Each new row is followed by its nearest point in the smallest flat space through zero that holds the last named rows.

q947 (5 x 9):
[[-48.5  -3.7 -16.4  57.1 -27.9 -12.9 -25.2   8.9 -26.2]
 [-17.0  23.7  17.0  24.1  -4.5  -7.9  18.2 -26.7 -45.8]
 [ -3.9 -38.6   3.0 -18.9   6.7 -40.4   3.4 -21.8 -24.8]
 [-30.8 -19.0  20.1  10.0 -22.0 -32.3 -22.2   1.9 -28.9]
 [ 20.7  11.4 -10.9  -2.5 -65.2  16.3  15.5 -11.1  11.9]]
New rows:
[-10.2  30.8 -26.4 -15.4  16.3  16.7   9.3 -12.9  26.0]  [ 13.9  14.9 -16.9   3.1  17.0  21.9  13.1  -0.5  15.4]
[ -8.9 -21.3  30.8  25.2 -12.4   0.2  -4.5  15.1  15.8]  [-12.3  -2.2  11.9   3.9 -13.3  -3.2 -19.7  16.4   2.6]
[ 22.9 -26.1  29.5  12.4  20.0 -30.2 -20.1 -21.9  33.2]  [  2.7 -21.2   8.4 -21.4  15.9 -15.1  -8.7   4.8   4.4]
[ 18.8 -16.6 -11.0 -35.7  30.6  10.4  -3.9  26.8   5.7]  [ 15.8 -15.1  -3.0 -26.4  31.9   1.8  -4.9  11.9  25.1]
[ -1.8 -24.9  13.9 -22.0 -34.5   0.1  30.4  23.3   6.0]  [ 11.6 -11.2   9.0 -21.1 -32.0  -6.1  -2.4  -0.2   8.2]
[ 17.1  18.3  11.2  -8.2 -16.9 -15.3  -1.7  18.3 -15.2]  [  1.7   7.4  20.2  -7.6 -16.3  -0.4  -1.3   0.6  -3.6]

q875, 5 rows:
[[ 51.2  -8.2   9.8 -22.2 -19.5  16.0  17.8  22.6  16.7]
 [-16.3   1.2  11.2  -9.1 -21.9  -6.2 -25.3 -23.8  12.2]
 [-22.0  -0.9 -18.2   2.1 -15.2 -33.3  -6.9  -9.2  -9.1]
 [  8.8  14.1  -3.7 -43.4 -40.1 -32.5  -9.0   0.0  -2.0]
 [  0.8 -11.8  -9.1  30.1 -21.8 -73.6 -52.5  -3.2 -14.0]]
New rows:
[ -5.0   8.1  17.6 -15.4 -10.6  -1.2  -1.5   4.3   3.8]  [  1.5   8.4   7.5 -17.1  -7.9   1.9  -5.5  -3.7   3.0]
[-38.6   9.6 -12.2   5.7  -3.4   9.4 -14.1  11.4  16.0]  [-26.0   1.5  -2.7   3.3   1.7   2.8  -2.2 -15.6   0.8]
[ -2.7 -18.2  -7.1   9.4  -4.3  -1.9 -10.0 -19.8   4.9]  [ -8.5 -12.9  -0.9  14.0  -8.8  -3.3  -7.4 -10.7   8.7]
[ 44.1  -5.1  13.6 -19.0  -2.8  27.6  19.3  -3.2   7.6]  [ 34.7  -2.6  14.3 -18.0  -5.6  28.6  15.6  13.6  15.6]

q824:
[[  1.0  -5.1  23.3  16.0  -3.1  -7.3   3.7  27.3   6.6]
 [ -6.5  -9.2  -6.6 -32.8 -15.4  27.8 -25.1 -13.8  34.2]
 [  8.6  32.1 -14.5  -4.5  -4.8 -15.4 -40.1   7.7  -1.1]
 [  3.1  -2.1  27.2  23.9  43.2  -7.4 -21.1 -22.1  -8.7]
 [ -4.6  -7.4   9.3  21.9 -10.2  -9.8   4.5  -8.6  -5.1]]
New rows:
[ 38.1  30.9  22.6 -15.6   5.8  -4.2   0.1 -28.1 -43.4]  [  6.8  17.1 -12.3   4.3  25.2 -11.5  -4.8 -15.1 -24.4]
[ 37.9 -21.3 -25.2   7.4  19.9 -39.6 -11.7  -7.4   5.2]  [  4.4  12.1  -3.7   7.4  12.7 -10.7  -9.6  -7.3 -13.1]
[ 44.7 -20.0 -55.5 -31.0 -34.0  37.1  -8.0  20.2 -20.6]  [  1.4  13.1 -43.1 -42.5 -25.3  14.1  11.2  10.4   4.2]
[  8.1  -1.9  24.3 -23.4  -3.1   2.9 -34.4  20.0  34.4]  [  2.1   0.7  18.8 -14.9  -1.2  12.0 -35.7  23.1  34.9]
[-12.5  48.2  -2.5  24.5   7.9  -4.5  18.0 -23.9   2.9]  [  1.7   9.5  -8.6  13.2   4.7 -14.1   0.0 -14.8 -20.0]

q331 (5 x 9):
[[ 27.8 -14.5 -19.6  36.1 -51.7  36.7   5.8  25.1   1.2]
 [ 24.6 -62.8 -22.9  42.8 -73.6   8.5  21.8 -18.0 -54.0]
 [ 14.7  21.2 -39.6  23.9 -70.6  -5.9  39.1  -3.8 -19.4]
 [-53.9 -50.2 -53.9  68.0 -73.6 -12.2  -2.2  15.6 -41.5]
 [ -0.5  -4.6  -1.3  51.7 -21.9  18.7  37.5   9.0 -45.2]]
New rows:
[ -9.3 -18.2 -12.9  -5.0 -35.5 -12.1 -30.4  -6.4 -25.6]  [ -9.9 -29.6 -19.5   1.8 -27.3 -15.6 -11.9 -10.4  -7.4]
[-33.3  33.0 -16.3 -31.7 -26.9 -28.8  15.6  -4.3  31.8]  [-19.9  40.2 -29.5 -22.7 -16.6 -34.2   0.4  -5.2  21.6]
[ -1.7   8.3  26.5  -6.0 -32.3 -22.2 -10.9 -31.1 -28.1]  [  2.8  -7.5  -3.7  -9.3 -10.3 -21.0  11.9 -26.2 -19.7]
[  6.8   5.0  32.1 -11.5 -19.2 -35.5  -5.4 -31.9 -10.5]  [  7.2  -4.1   1.5 -21.6  -1.1 -23.5   8.1 -30.4 -12.6]
[ 17.9   7.7 -29.5  21.7 -34.0 -12.0  24.3  14.5   7.9]  [  9.2  14.9 -25.3  14.2 -41.9   2.8  15.8   6.9   0.0]

q503:
[[  4.2 -22.8  24.1 -38.1  41.4  19.8  21.9  13.8  20.9]
 [  1.6 -16.4  14.5 -19.7 -41.8  35.0  23.4  -4.5  -5.7]
 [ 12.2 -21.9 -18.6 -73.6   4.8  11.7 -30.5 -35.6 -10.4]
 [ 14.2  17.2 -13.7 -24.3 -15.7  23.4 -10.3  -4.1  55.2]
 [ 13.2  -7.9  23.9  17.7   6.5   6.9   9.1 -29.5 -16.7]]
New rows:
[-21.9  -2.1  14.3 -19.0  30.9 -26.2  -9.5 -30.7  13.5]  [  7.8  -4.0   0.0 -11.9  36.2  -9.4 -13.4 -13.2   1.0]
[ 22.1   6.8  28.9  10.7  17.8  -3.4 -13.3 -30.6 -23.0]  [ 16.2  -4.4  16.0  15.8  19.7  -3.4  -5.2 -37.8 -17.4]
[-21.5   1.3  -8.8  27.8 -18.5  -4.9  12.5  19.8 -27.6]  [-18.2   0.8  -2.1  25.3 -22.2 -12.1  10.6  21.3 -26.0]
[  4.9   5.7  -7.5   9.5 -22.9 -20.0  17.2 -11.6  -7.7]  [ -1.6   4.6  -2.5  15.5 -19.4  -2.3  -0.9  -5.3 -11.2]

q795:
[[-34.3 -16.2  14.2   1.2   4.4   5.4  16.0   8.5  13.4]
 [-19.2   1.4   8.7  17.7  -2.0 -11.2   5.3 -10.4 -23.0]
 [-34.0  -1.1  14.5 -14.9 -19.2  -7.3  -7.0  60.7 -25.2]
 [ 24.1   5.6  -7.6  31.3  -1.0  30.0 -14.5  11.5 -13.1]
 [ 10.1 -35.6  -5.9  -2.2  -5.6 -14.9 -29.9  20.3  37.7]]
New rows:
[ -3.4 -10.7   6.9  23.8  25.9  17.0  -2.0  13.1 -13.9]  [-6.7 -5.3  4.5 26.7  1.5 20.2  0.1  8.7 -6.4]
[  8.2  -8.9 -38.9  16.7  25.6  38.0 -31.7   9.3  11.1]  [ 27.5  -9.0 -10.1  22.4   4.1  32.9 -15.2  11.7  17.3]
[ 17.4 -19.0  20.6 -16.2  -8.9 -31.2  23.9 -20.2  19.3]  [ -3.2  -9.2  -0.9 -18.5   4.0 -26.4   4.4 -23.9  20.9]
[-11.6   8.1 -19.7 -19.9 -18.2  23.0  -9.3   5.6 -22.5]  [  2.6  16.3  -0.5 -10.6  -4.9   8.8   1.4  17.6 -16.6]

q236 (5 x 9):
[[-25.2 -25.7   0.8   1.7  12.1  40.6   0.5   6.2 -17.9]
 [ 11.4  -2.7  -8.7 -19.2 -17.1 -14.9  23.5  47.6   5.8]
 [-21.3 -47.3 -32.4 -40.0  29.7 -20.0  25.1  25.9  31.2]
 [ -6.7   8.6 -14.6   2.6 -11.0   9.0   5.2  50.4  14.6]
 [ 17.0  17.0  -6.5   2.3  10.1 -22.9  -6.5  -2.5  18.0]]
New rows:
[ -8.4 -15.9   0.1   1.7   2.4 -17.9   4.9  -3.2  -3.5]  [ -4.3 -10.8  -1.5  -9.4   0.5  -8.0   5.7  -7.3   2.1]
[  3.0  40.0  11.5 -44.6  -9.6  -1.3 -17.1   1.9 -10.7]  [ 14.8  13.0   7.1   1.6 -13.7  -9.3   1.8   1.3  -5.0]
[  2.4   0.4  -1.6   2.2  11.8  12.7  -3.4 -34.1  -4.6]  [ -1.8  -3.5   6.2   5.6  13.6   5.1  -9.7 -28.9  -6.8]
[  5.8  18.0 -13.6  11.6 -16.7 -16.5  -5.0   5.3 -13.4]  [  9.3  17.8   3.4   6.1 -16.1  -7.8  -1.7   4.7   2.1]
[-16.1 -28.0  11.8  17.5   4.8  -6.2   1.4 -34.2  11.2]  [-19.9 -14.5   1.1  -1.9   4.9  -2.1  -5.1 -36.8   3.1]

q910, 5 rows:
[[ 13.2  14.7  -1.7 -15.7  17.8  -7.1   3.8   9.8   9.5]
 [-35.9  -1.7 -50.5  -3.2   9.5   0.7  -1.3 -27.9 -22.6]
 [ 42.9  20.9  -3.4   0.9  23.9 -44.6 -11.2 -16.9  -8.6]
 [  5.8 -12.6 -17.5   8.4  25.2  -7.1 -43.0  -9.9 -11.7]
 [ -5.2  22.7 -25.6  48.0  49.4  -1.0  25.4  34.8 -48.1]]
New rows:
[ -5.3   2.9  -0.7  16.3  25.3 -26.7   1.7  16.5  18.4]  [11.4  9.0 -0.9  3.7 19.5 -5.0 -0.4 12.7 -3.3]
[-16.8  -4.0  -4.4  -7.5  23.5 -15.0 -15.9  16.7   6.6]  [ -0.5  -0.2 -10.5  -7.5  21.4   4.8 -14.1   9.3   2.9]
[  9.9  26.1  -5.2 -26.1 -44.5 -27.9 -23.6   9.1   5.7]  [ 14.4   4.1   8.1 -20.9 -13.8 -15.4  -1.4 -18.6  16.0]
[  1.1  17.7 -17.9 -20.4  -0.7 -41.2 -50.9  28.2 -36.3]  [ 15.1   2.5 -16.3   0.3  29.2 -16.5 -27.2  -7.2  -8.1]
[  9.2   4.5 -10.0   4.9   4.5 -29.5   7.6 -32.9 -14.5]  [ 10.2  10.2 -13.2   5.0  -1.3 -28.8   3.4 -29.4 -15.7]
[-22.2  -6.1 -21.6   1.7 -11.2  -5.7 -15.3  -2.6   7.8]  [-16.1  -9.8 -14.2  -4.8  -3.5   6.2 -10.2 -12.5  -1.8]

q345, 5 rows:
[[ 27.0 -31.0  13.6   9.7 -38.3   5.1 -25.6 -24.8  -8.9]
 [-22.5  23.9  16.3 -13.3 -27.2  35.1  10.3 -33.6  -9.7]
 [-27.2 -11.9  -5.8  -8.0 -56.2  20.5 -32.4 -27.8 -19.2]
 [ -7.9  14.2 -16.0   1.7 -39.4  38.4 -34.3  -9.7  -2.0]
 [-27.7  50.8  19.5  19.4 -53.2   0.0 -24.6 -15.1  -4.7]]
New rows:
[-21.0   2.2  -0.8 -19.8   1.2  22.6  11.9  15.2 -11.3]  [-21.1   4.7 -11.0 -16.7   6.2  16.7  10.0  -2.2  -3.2]
[ 13.1 -22.4  17.5 -26.8 -14.1   8.6  27.7 -22.9 -25.0]  [  4.1 -27.3  20.3 -17.4  -5.1  11.2  21.6 -32.6 -13.1]
[ -7.9  32.4   3.8 -10.3   1.6   5.5  12.3   4.7  26.6]  [-8.2 33.5  2.8  1.0  8.7  9.6 11.5  4.6  7.1]
[ 25.5 -33.4 -21.6  -7.9 -17.5  21.2 -21.7 -26.4  12.2]  [ 24.8 -35.2 -12.8  -4.7 -17.1  28.4 -21.6 -12.4  -3.7]

q207 (5 x 9):
[[ -9.8   2.8   8.9 -15.4 -10.1 -35.1  22.1  14.2  11.9]
 [ 19.8 -36.0   6.8 -29.3  28.5 -32.3 -32.7 -25.8  12.7]
 [ 31.7 -40.2   6.4  33.4 -21.9  15.4  10.4 -28.5  16.2]
 [  7.9  -2.6   4.1  31.5  -1.0  14.7 -20.4  22.8   7.5]
 [ 26.5  18.1  11.6 -18.3   9.8  19.7 -36.2 -40.9  40.7]]
New rows:
[ 22.7  -7.0  20.6 -21.8  15.4  -9.2 -25.7  26.8  16.3]  [  7.5  -3.1  11.5  -7.2  15.4 -20.3 -31.4  14.3  21.4]
[ 26.3  22.7  30.9 -22.8  15.3  24.7   9.3  11.8   2.7]  [ 0.2 23.7  3.5 -8.0  0.2  9.4 -7.8 -4.2 13.5]
[28.8 18.0 22.4 21.9 29.9  6.7 27.8  3.5 -2.9]  [ 2.6  3.8  1.6 10.6 -7.5  9.3  2.5  1.8  4.8]
[ 23.7  22.1  22.1  35.2  29.1 -18.7 -23.7  -7.4  -4.9]  [  9.6  -1.8   5.1   8.3  11.1   4.1 -29.9   8.5  11.5]
[-25.7   4.0 -15.0  29.9 -32.3  -6.5  -8.1  11.5  20.8]  [ -1.1   6.8   6.5  21.8 -16.0   2.6   7.9  22.9  11.1]
[-34.5  -8.2  -4.1   9.0 -19.7  34.3 -18.9   4.4  -3.3]  [ -2.6   8.3  -6.5  17.5  -0.9  24.3  -4.5   6.8 -11.4]

q338, 5 rows:
[[-14.8   1.1 -22.2 -10.2 -12.3  13.5 -24.7 -35.3   5.2]
 [  2.9 -12.8 -17.7  14.4 -28.4  73.6  -5.9  18.3  -3.4]
 [-23.5   0.1 -26.0  16.0   8.6  45.4  22.2 -50.7  54.3]
 [-40.9  45.2 -25.3 -13.0   9.2  21.7  26.5   6.3  36.4]
 [ 14.9  -9.2 -42.2  40.3  -8.4  17.3  22.8 -14.4  17.1]]
New rows:
[ 19.1  28.4 -27.6  -5.6  -5.6 -10.8 -12.3  13.6  -7.3]  [  0.6  17.3 -27.4  -1.6 -12.3 -15.3  -5.1  14.4 -13.8]
[  9.3  25.8  11.1  30.2  12.6 -17.6  46.3  17.6 -10.6]  [ 12.0   9.8   1.7  19.3  15.7 -22.2  39.2  29.7   6.8]
[ 41.5  -8.7  12.8 -10.5  -8.6   7.1 -10.5  -0.6   8.4]  [ 12.6 -18.2  12.4   5.3  -3.3   4.9  -7.3  -0.6  -9.3]
[ 22.6 -11.1 -20.6 -63.1  36.2  62.1 -26.0 -37.4  -2.2]  [-21.2 -10.4   5.9 -20.3 -10.2  43.1 -31.6 -33.7   7.9]

q920 (5 x 9):
[[-11.2  -1.6  31.7  -9.6  21.2  13.6  16.4   4.7   9.6]
 [  3.9 -15.0   0.3 -16.5 -17.0  25.5  34.7   5.3   2.6]
 [  7.5  22.2 -19.0   8.1  -4.3 -25.8   3.3 -10.5  -9.2]
 [  1.4   6.9  -2.4  -7.5  13.7  -1.9 -10.3 -27.6 -28.6]
 [-14.6  21.1   6.0  -4.3 -23.4 -39.1  12.6  42.8 -47.2]]
New rows:
[ -1.3  21.9 -28.2   1.0  -9.5   4.4  17.7  13.9  18.9]  [  8.3   7.7 -14.7   6.8 -15.2  -8.2  20.9   6.1  17.8]
[ 30.6  20.2   9.4  25.6 -30.5  -3.8  32.0  12.3  -3.2]  [  5.6  13.1 -12.2   2.1 -20.6 -14.1  32.3  13.8   5.7]
[ -3.5 -19.7  -0.5  -4.0   4.8 -19.7 -48.0  28.2  20.9]  [ -8.4 -12.8   4.3  18.0  -1.1  -6.9 -45.3  25.2  14.4]
[29.6 13.0 19.7 -2.5 -1.9 19.2 23.8 -6.9 19.5]  [ 4.8  1.7  4.2 -4.6  5.7 12.7 29.5 -9.1 21.5]
[-23.6  15.6 -11.0 -36.6   9.8  49.6  20.0 -17.5   1.4]  [  3.4  -9.9   9.0 -21.7   9.2  31.2  27.5 -23.5  -5.0]
